The rows of a group lie close to one hidden flat surface of 11 dimensions, which passes through zero. Surfaces can cross.
(in the rows, 128 means zero)
Known rows, each followed by its group:
[146 125 150 207 149  83 170 131 173 136 168 135  82 139] => Q45
[149 149 123 136 131  63  93 110 143 114  75 141 172 149] => Q714
[157 183 130 101 129 118 107 103 157 148 113  89 139 188] => Q678
[118 181  93  87 134 125 118 154 151 119 165 146 140  90] => Q508
[115 135 113 159 147 144 129 119  78 126 124  64 126 150] => Q678
[ 95 140 132 183  89 180 139  92 133  89 134 148 123 182] => Q45
[163 122 164 154 171 125 138 113 140 118 124 156  70 138] => Q678
[163 138 127 130 145 157  69 170 179 170 134 143 181 113] => Q879
[127 104 193 126 160 119 127 163  72 116  80 105 117  95] => Q879
[139 106 136 211 168 168 144 111 124 115 101  97 128 101] => Q45
[120 130  82 126 136 148 107 179 113 164 184  75 145 133] => Q569
[142 133 112 164 147 132 152  91  96 108 128  79 124 162] => Q45
[107 133 173 168 126 161  71 185  70  85 100  93 137 106] => Q155
[142 109 155 181 144  97 134 107  96  88 135 165  80 102] => Q678
[126 142 150  48 140 117 136 169 201 169 111 159 118  76] => Q879
[103 167 145 153 110  89 138 151 122  45 147 150  95 108] => Q569
[172 150 123 166 149 120 104 108 127 159 180 104  95 127] => Q508
[126 117 149 175 125 138  82 178 155 158 108  98 153 168] => Q678
[ 99  66 148  98  86 110 137 161 114 116  88 140 139 122] => Q879
[ 63 106  80  74  99 135 184 113 123 121 121 161 150  97] => Q878
[ 69 137 116 107 136 133  75 135  85 135  86 128  92  98] => Q712
[166 103 103  85 191 141 105 149 131 204 105  88 167 141] => Q508
[161 174 111 184 190  95  98  94 137 102  93 142 151 128] => Q714
[ 92 122 145 209 140 120 154 153 162  91  95 128 132 178] => Q714
[134 162 150 152 113 147  93 151 134 157 153  66 119 127] => Q878
[ 57 107 110 134 107 115 160 115 107 150  95 103 130  77] => Q878
[107  95 171  94 102 134 195 137 158 133 118 187 150 109] => Q569
[ 93 160 127 150 143 135  92 163 119 123 160 150  81 119] => Q879
[118  80 111 118 135 132 109 181 117 174 131  87 132 181] => Q712
[ 77 133 161 105 107 134 127 112  75 204 123 108 140 123] => Q678
[110  86 131 156 146 171 200 140 122 135 158 140 154  92] => Q155
[128  76  92 137 160  97 174 125  88 146 170 142 126 169] => Q712
[142  95 142 148 137 113 117 167 131 125 144 147 109 118] => Q678
[115 110 148 152 110 124 137 110 168 104  52  95  88  86] => Q879
[150 130 111 162 159 119 101 126 113  92 108  75  65 106] => Q569
[122 137 159 178 117  88 112 143 110 127 127 110 143 103] => Q155
[143 125 137 151 184 139 101 160 125 111 109  92  48 125] => Q45
[170 158 131 104 188 101 110 129  74 112 109  98 148 103] => Q569
[113  67 140 189 127 138 155 126  98 155 132 122 143  91] => Q714
[132 138 186 162  96 146 100 136 140 117  96  90 108  48] => Q712
[158 185 108 124 123  14  84 101 143 138 132 133 131 129] => Q45
[ 78 141 149 118  80 188 101 131 129 134 120 151 140 172] => Q45
[122 101 149 124 128 145 148  90 114 142  70 142 174 133] => Q878
[ 97  64 138  96 106 122 170 157 147 196 128 169 184 121] => Q508
[134 136 132  87 148 152 176 106  96 130 124  92 143 156] => Q879
[121 148 104 119 142  81 138 125 150 123 130 127  92 129] => Q155
[ 88 149 152  97 133 161 145 138  99 104 131 169 119  86] => Q155
[122 133 166 129 102 131  74 157  96 142 169 157  96 133] => Q712
[180 121 110 161 137 133 116 133 162 132 166 120 118 203] => Q508
[150 100  83 131 122 136 107 130 183 151 105  93 143 195] => Q155
[125 149 161 147 107 151 123 192 185  97 126 106 146 144] => Q712
[132 142  77  50 160 173 129 163 157 139 137  98 119 127] => Q678
[200 109 145 166 134 185  82 101 121 109 125 128 141 139] => Q155
[147 161  97  75 150 113  99 159 144  89 111 118 131  83] => Q714
[124 140 127 111 136 140 179 153 123  83 162 133 133 107] => Q712
[115 131 146 184 115 105 136  58  84 116  89  90 108 124] => Q879
[102  96 160 168 115  84 150 183 137 116 126 100  87 140] => Q714
[154 110 139  88 130 125 154 102 169 156  84 113 128 127] => Q879
[101 146 120 125 102 110  91 146 177 118 107 166 117  72] => Q45
[159 135  52 121 129 133  68 128 149 122 123  79 127 117] => Q714
[164  35 124 191 135 142 145 102 125 143 119 143 140 141] => Q714
[128  99 116 125 135 119 138 132 136 142  97 153 206  66] => Q714
[ 94 156  96 161 123 155  91 145 151 159 162 119 108 142] => Q569
[199 123 141 141 129  98  95  95 134 167 166 165 131 132] => Q878
[121  88 157 158 142 101 161 126 130 116 125 196  91 144] => Q712
[108 133 168 189 117 136 107 182 144 119 130 104 118 168] => Q678
[108 122 171 116 127 130 154 163 156 172 118 119 137 135] => Q878
[ 95 100 152 199  94 129 103 126 131 122 113 141  83 125] => Q508
[ 97 132  85 149 113 137 120 177 151 121 140 115 194 138] => Q878
[ 99  95  68 149 143 102 143 168 174 117 124 144 129  89] => Q878
[148  89  93 105 122 109 167 179 179  83  99  73 154 122] => Q569
[146 129 134  90 114  93 117 109 163 135 115 202 144 142] => Q508
[ 82  66 119 149  74 103 133 147 130 177 128 110 130 129] => Q45
[125 101 114  80 137 136 191 126 152 144 131 150 146 102] => Q878
[ 82 139 120 146  91  69 139 114  87  85  96 132 183 111] => Q508
[160  64 134 176 125  91 124 135 120 137 115 126 169 167] => Q569
[129 142 149 159 205 154 156 135 129 106 124 160  99 106] => Q569
[173 122 161 147 189 152 144 159 160 116 103  90 111 118] => Q878
[150 174 140 141 142  80  82 139 107 127 154 103  82 145] => Q878
[166 158 159 129 150  81  89 142 127 126  99 153 204  90] => Q678
[112 115  99 190 125 162 119 100 178 129  90 111 109 163] => Q569
[108 163 137  97 137 132  84 163 121 117 136 162  93 131] => Q712
[144 151 101 124 149  42 149  89 129 183 124  71 140 101] => Q879
[153 113 143 109 101 106 114 148 196 116 155 188  46 135] => Q569
[143 111 127 129  96 134 118  77 138 189 156 120  73  88] => Q155
[ 83 120  88 159  60 176 131 127 126 116 175 125 157 146] => Q712
[171 147 113 131 117 150  90 111 181 126 119 107 130 141] => Q712
[132 140 167 152 114 134  29 145 149 120  84 180 122  89] => Q879
[ 98 108 154  84 143 136 124 157 153 158  60 134 124  91] => Q508
[128 149 119 136  86 116 167  77 179 126 129 104 100 101] => Q508
[ 88 104 138 112 102 111 161  93  86 138 140 156  81 172] => Q879
[149  88 114 136 132 143 125 113 116 113 113 131 133 118] => Q45
[136 126 109 104 154  77 158 114  71 113 137 110 124 170] => Q155
[172 140 132 109 146 118 123 168 173 126 170 155 131 198] => Q712
[183 117 163 122 154  58 167 131 115 167 162 128 156 124] => Q678
[118 126 146 116 101 140 171 164  93 116 189 106 151  98] => Q155
[140 139  83 145 117 101 111 144 186 137 135  69 105 203] => Q714
[124 155  92 105 116  98  91 103 161 152  88 111 143 170] => Q155
[190 133  91  93 163 142 121 110 158 114 125 109 103 157] => Q569
[142 108 156  98 176 120 156 145  71 152 130 110 138 113] => Q155
[109  83 100 190 114 112 133 139 133 100  99 100 130 138] => Q508
[101 119 117 117  90 175 101 121 125  71 120 160  72 173] => Q45
[110 140 133 139  74  87 139 182 164 128 161 105 164 138] => Q678
[149 177 102 101 131  88  97 136 115  97 123  60 113 171] => Q714
[111 166 164 134 119  72 101 101 100 178 112 131 136  97] => Q714
[105 136 146 131 110 131 130 126 126 155 144  74  41 101] => Q878
[112 100 161 157 102  99 126  65  76 177  92 128 148 101] => Q45
[136 159 126 152 118 133  97 130 126  84 178 177  88 134] => Q508

New rows. What belongs after each?
[137 163 145 155 146  99 138 143 151 109 143  88  61 150] => Q678
[132 130 122 116 182 108 175 165 141 114 128  96 104  89] => Q878
[ 88 113  91 171  56 127  91 106 136 131 106  97 150 149] => Q678
[188 137 179 154 161 104 122 160 103  79 141 107 112 145] => Q712
[156 161 167 159 115  72 126 124 116  84 143 164 166 141] => Q155
[109 173 155 189 148 125 104 156 157 168 114 109 180  84] => Q45
[136 204 114  79 129 132  90 148 139 125 158 121 134 103] => Q878
[138 140 115 181 128 158  76 174 187 116 133 142 160 149] => Q45
[155 176 123 160 101 155  78 103 121  82 134 111 152 113] => Q155
[171 122 133 177 137 117 126  92 153 118  91 145 201 148] => Q678
[137 119 176  78 127 153 151 165 176 153 115 159 163  77] => Q879
[142 122 139 142 140 142  91 123  81 154 126  91 121 186] => Q678
[ 96  93  76 165 141 112 158 119 163 148 121 137 117 135] => Q712
[ 99 155 139  87 117 139 110 150 146 148 110 152 163 113] => Q569
[145 142  88  89 204 104 146 113 171 106  89 162  96 145] => Q712
[140 163 141 106 157  97 122 201 174 148 157 152 153 109] => Q878
[145  89 135  85 136 103  96 166 126 161  88  98 127 210] => Q155
[122 157 154  58 160  89 136 112 133 156  87 166 114  74] => Q878
[150 155  84 153  98  88  98  98 204 128 128 120 116 152] => Q155
[156 105 119 167 139 193 146  58 124 120  92 125 178 130] => Q45
[ 89  94  97 170 115  93 137  97 105 165  98  76 117  97] => Q878
[140 158  97 109 146 138 134 171 132 111 186 126 155 149] => Q508
[136 116 122 138 122  45 109 140 137 151 170 168  76 168] => Q878
[168 127  98  89 187 108 134 124 116 123 142 139 103 153] => Q712
[128 192 119  39 149 168 121 124 108 133 139 128 144  90] => Q508
[124 127 156 108  87 134 121 114 133 171 147 128 108 181] => Q878
[118 151 104 143 208 149 151  86  96  96  96 149 117  88] => Q155
[155 130 126 141  96 121 136  82 130 104 155 178 152 136] => Q879
[129 142 138 132 131 105  68 121  93  90  46  90 135 137] => Q714
[175  93 136 139 144  96  96 146 107 186 190 153 111 149] => Q569
[133 179 103  92 114 130 150  90  79  90 168 115 151 124] => Q155
[126 145 124 148 155 110 155 138 107 161 179  84 107  93] => Q714
[125 111 142 148 127 100  97 104 124 134  84 133  85 180] => Q878
[106 107 138 139  99 113 120 100  98 156 138 183 151 189] => Q712
[136 155 115 108 136 176 109  95 181 143  95 114 104 175] => Q45
[138 191 101 136 179 142 135 149 133  98 195 153 128 157] => Q569
[174  80 154 134  69 133  89 148 130 118 148 125 126 209] => Q155
[113 144 107 113 134 106 119 158 118 168 203 153 115 125] => Q712
[175  80 147 133 102 105  69 164 133 157 137 153 173 177] => Q678
[ 84 128  98  87  70 165 104 113 166 135 129 180 107 116] => Q878
[168 153 165 121 192  70 166 119 147 117  96 156 142 104] => Q569
[156 152 175 107 140 129 126 124  97 142 181 180 118 137] => Q508
[141  96 151  83 128 115 143  90 103 173 125 190 140 100] => Q508
[113 127 135 137 109 142  99 110 128 131  89  84  75 202] => Q878
[121  80 115 185 157 163 176 135 135 107 136 147 127 126] => Q155
[130 139  82 123  92 126  88 137 167 112 117  96 135 163] => Q569
[184 125 137  91 161  96 125 129  46  90 139 131 170 146] => Q879
[102 104 118 144 127 128 166  98 144 114  58 133 170 169] => Q712
[122 115 113 138 146  86 109 127  77 186 195 152  83 102] => Q712
[155  81 128 160 160 185 137 118  98 112 109 103 128 133] => Q45
[128 138 142 109 159 169 149 147  77 102 148  89  96 172] => Q45
[144 203 110 137 154 127 132  77 153  98 108 114 130 121] => Q45
[133 147 129  86 144 120 165 114  67 101 164 159 153 146] => Q712
[116 116 123  86 128 171 158 147 145 137 119 113 156 129] => Q714
[100 131 150  88  89 187 117 152 160 153 157 188 134 159] => Q508
[188 117 127 168 104 141 130 119 179  81 172 164 126 154] => Q155
[125 195 111 122 145  89  57 137 105 129  99  76 135 117] => Q45
[116 108 134 122 132 151 152  95  63 151 116 127 183 141] => Q155
[173 122 139  97 148 134 101 135 110 143 146 127 115 209] => Q45
[162 140 139  87 175  97 168 129 146  87  64 111 167 103] => Q569
[155 111 138 121 169 128 121 139  48  99  90 112 209 130] => Q569
[108 109 143 123 120 156 151 119 141 158 123 144 120 114] => Q569
[168  96 149 156 109 141  99 168 123 139 175  93 108 146] => Q712
[101  97 124 175  85 121 153 159 168 114 131 150 191 107] => Q678
[179 164 148  87 168 136  78 145 117 116 120 136 138 162] => Q678
[ 98 162 138 127 104  94 109 148 122 117 131 124 122  99] => Q569
[ 91 132 118  99  52 123 100 138 154 156 135 114 121 119] => Q569
[104 149 138 176 119  73  90  98 117 143  85 126 129 124] => Q155
[162 114 102 129 148 103 160 108 163 102  83  58  95 109] => Q569
[136 129 136  83 109  96 184  85 163 125  99 135 137 105] => Q508
[120  97  78 128 138 155 143 130 164 116 138 122  67 147] => Q155
[146 126 121  46 122 156 119 110 136  99 121 172  80 159] => Q45
[127  61 145 147  85 180 117 133 167 121 104 153 100 166] => Q712
[159  83 123 141 120 150 156 107 125 154 144 120 171 176] => Q879
[ 80 142 139 141  71 161 126 110 127 144 133 143 167 172] => Q45
[144 115 141 159 151 160 137  87 140 165 129 165 125 128] => Q714
[175 103 155 199 100  70 116 130 120 135 160  97 128 135] => Q155
[145 124 123 157 181 189 130 163 157 149 183 136  81 169] => Q879
[208  98 150 193 149 133 113 119 105 111 148 105 126 127] => Q155
[ 89 133 171  92 111 144 115 130  83 118  61 117 158 117] => Q714
[141 137 140 130 170 124 138  95  95 207 134 117 167 122] => Q569
[120  61 131 198 120 137 108 181 136 144 150 141 118 145] => Q879
[ 74 115 151 161  87 113 135 132  85  97 118 163 158 171] => Q155
[ 79 110 119 116  89  88 137 184 142 140 162 129 105 121] => Q45
[119 109 151  64 130 122 206 111 117 172 117 109 144 165] => Q878
[103 129 130 111 140 193  88 119 100 106 103 163  89 125] => Q678
[131 102 175 108 157 131 175 139  72 135  90  65 137 137] => Q714
[ 98 104 126 157  84 156 141 127  93 103 148 127 139 144] => Q155
[135 105 102  90 139 192 175 152 165 130 133  81 128 148] => Q508
[108 165 131  60 139 147 178 124 132  94 131 152 116  71] => Q45
[129 168 146 104 107 149 106  60  95 159 130 136 134 187] => Q714
[127 132 108 144 122 125 131 118  79  65 148 107  92 190] => Q878
[ 75 127 170 112  72 122 151 151 120 165 174 160 126 120] => Q878
[127 153 156  93 127 136 121 128 117 151 155 116  60 132] => Q714
[142  81 192  74 115 161 166 149 136 125 112 162 115 124] => Q712
[ 84 142 158 139 109 129 158  94  94 155 114 126 159  94] => Q45
[153  77 106 102 127  94 140 165 165 147 121 118 156  86] => Q714
[102 110 151 149 143 156 153 123  74 138 138 129 116  93] => Q569
[127 112 147 150 136 146 154 130 129 143  88  62 157 105] => Q879
[140 110 131 138 140 170 149 103 144 165 104 114 175 120] => Q45
[118 146 140  66 133 157 181  98 159 162 113 150 158 119] => Q569
[109 121 126 109 129 147 157 129 119 159 112  80 151 107] => Q508
[160 145 166  99 197  93 128 148 115 148  96 103 119 107] => Q508
[148 123  98 112 184  57 151 162 165 176 121 106 162 118] => Q878
[120 108 148 107 136 149  94 190 163 151 124 194 151 131] => Q569
[173 107 130 168 119  75 117  60 147 164 111 152 139 141] => Q45
[156 110 143 136 161 161 160 129 113  77 146 172 130 145] => Q678
[179  97 111  93 159 110 109 117  93 138 131 151 146 104] => Q678
[109 103 148 132  91 187 135 185 132  85 155 146 135 138] => Q155
[200 126 114 113 157  98 153 101 142 103 147 170 162 105] => Q45
[182  86 132 190 137 113 102 146 168  98 135 159 106 118] => Q879
[129  82 146 149 126 136 182 102 104 144 129  87 102 142] => Q878
[ 78  93 161 166  80 105 131 149 100 171 127 137 178 116] => Q569
[162  68 121 169 105 116 163  59 111  95 134 175 125 135] => Q45
[137  79  96 159 121 157 167 119  89  43 161 140 113 155] => Q508
[128 153 150 155 162 129 124 126  89 107  92 131 197 116] => Q155
[189 125 148 130 154 181 117 130 153 132 120 128 170 135] => Q879
[ 94 143 143 146 135 138 175 122 123  97 111 144 158 119] => Q569
[123 137 129 148  85 133 130  63 192 172 100 136 135 118] => Q879
[105 117 119 128  98  61 115 110 114 145 104 124 122 115] => Q879
[170 128 159 131 148 109 151  89 155 115 110 166 107 108] => Q712
[112 155 172 124 107 103 100  98 112 185  70  97 175 149] => Q508
[131  70 107 108 104 139 201 130 143 150 168 130 160 191] => Q878
[121 100 133 190 101 108 130  82 131 163 108 127 151 126] => Q45
[ 98  89 149 152 135 172 138 138  89 155 110 151 192 111] => Q678
[152 157 124 112 178  74 136 161 116 123 153  89  96 115] => Q45
[143 150  62 136 114 114 140 134 190  82 174 106  78 140] => Q155
[ 92 180 108 164 120  89 154 119 131  99 163 125 103  68] => Q879
[136 117 173 152 155 202 166 107 176 160 112 153 126 129] => Q45
[116 151 114 103 119 155 143  80 157 158 106  96 103 183] => Q45
[100 149 146 170  69 118  78  80 104 112 109 126  94 170] => Q678
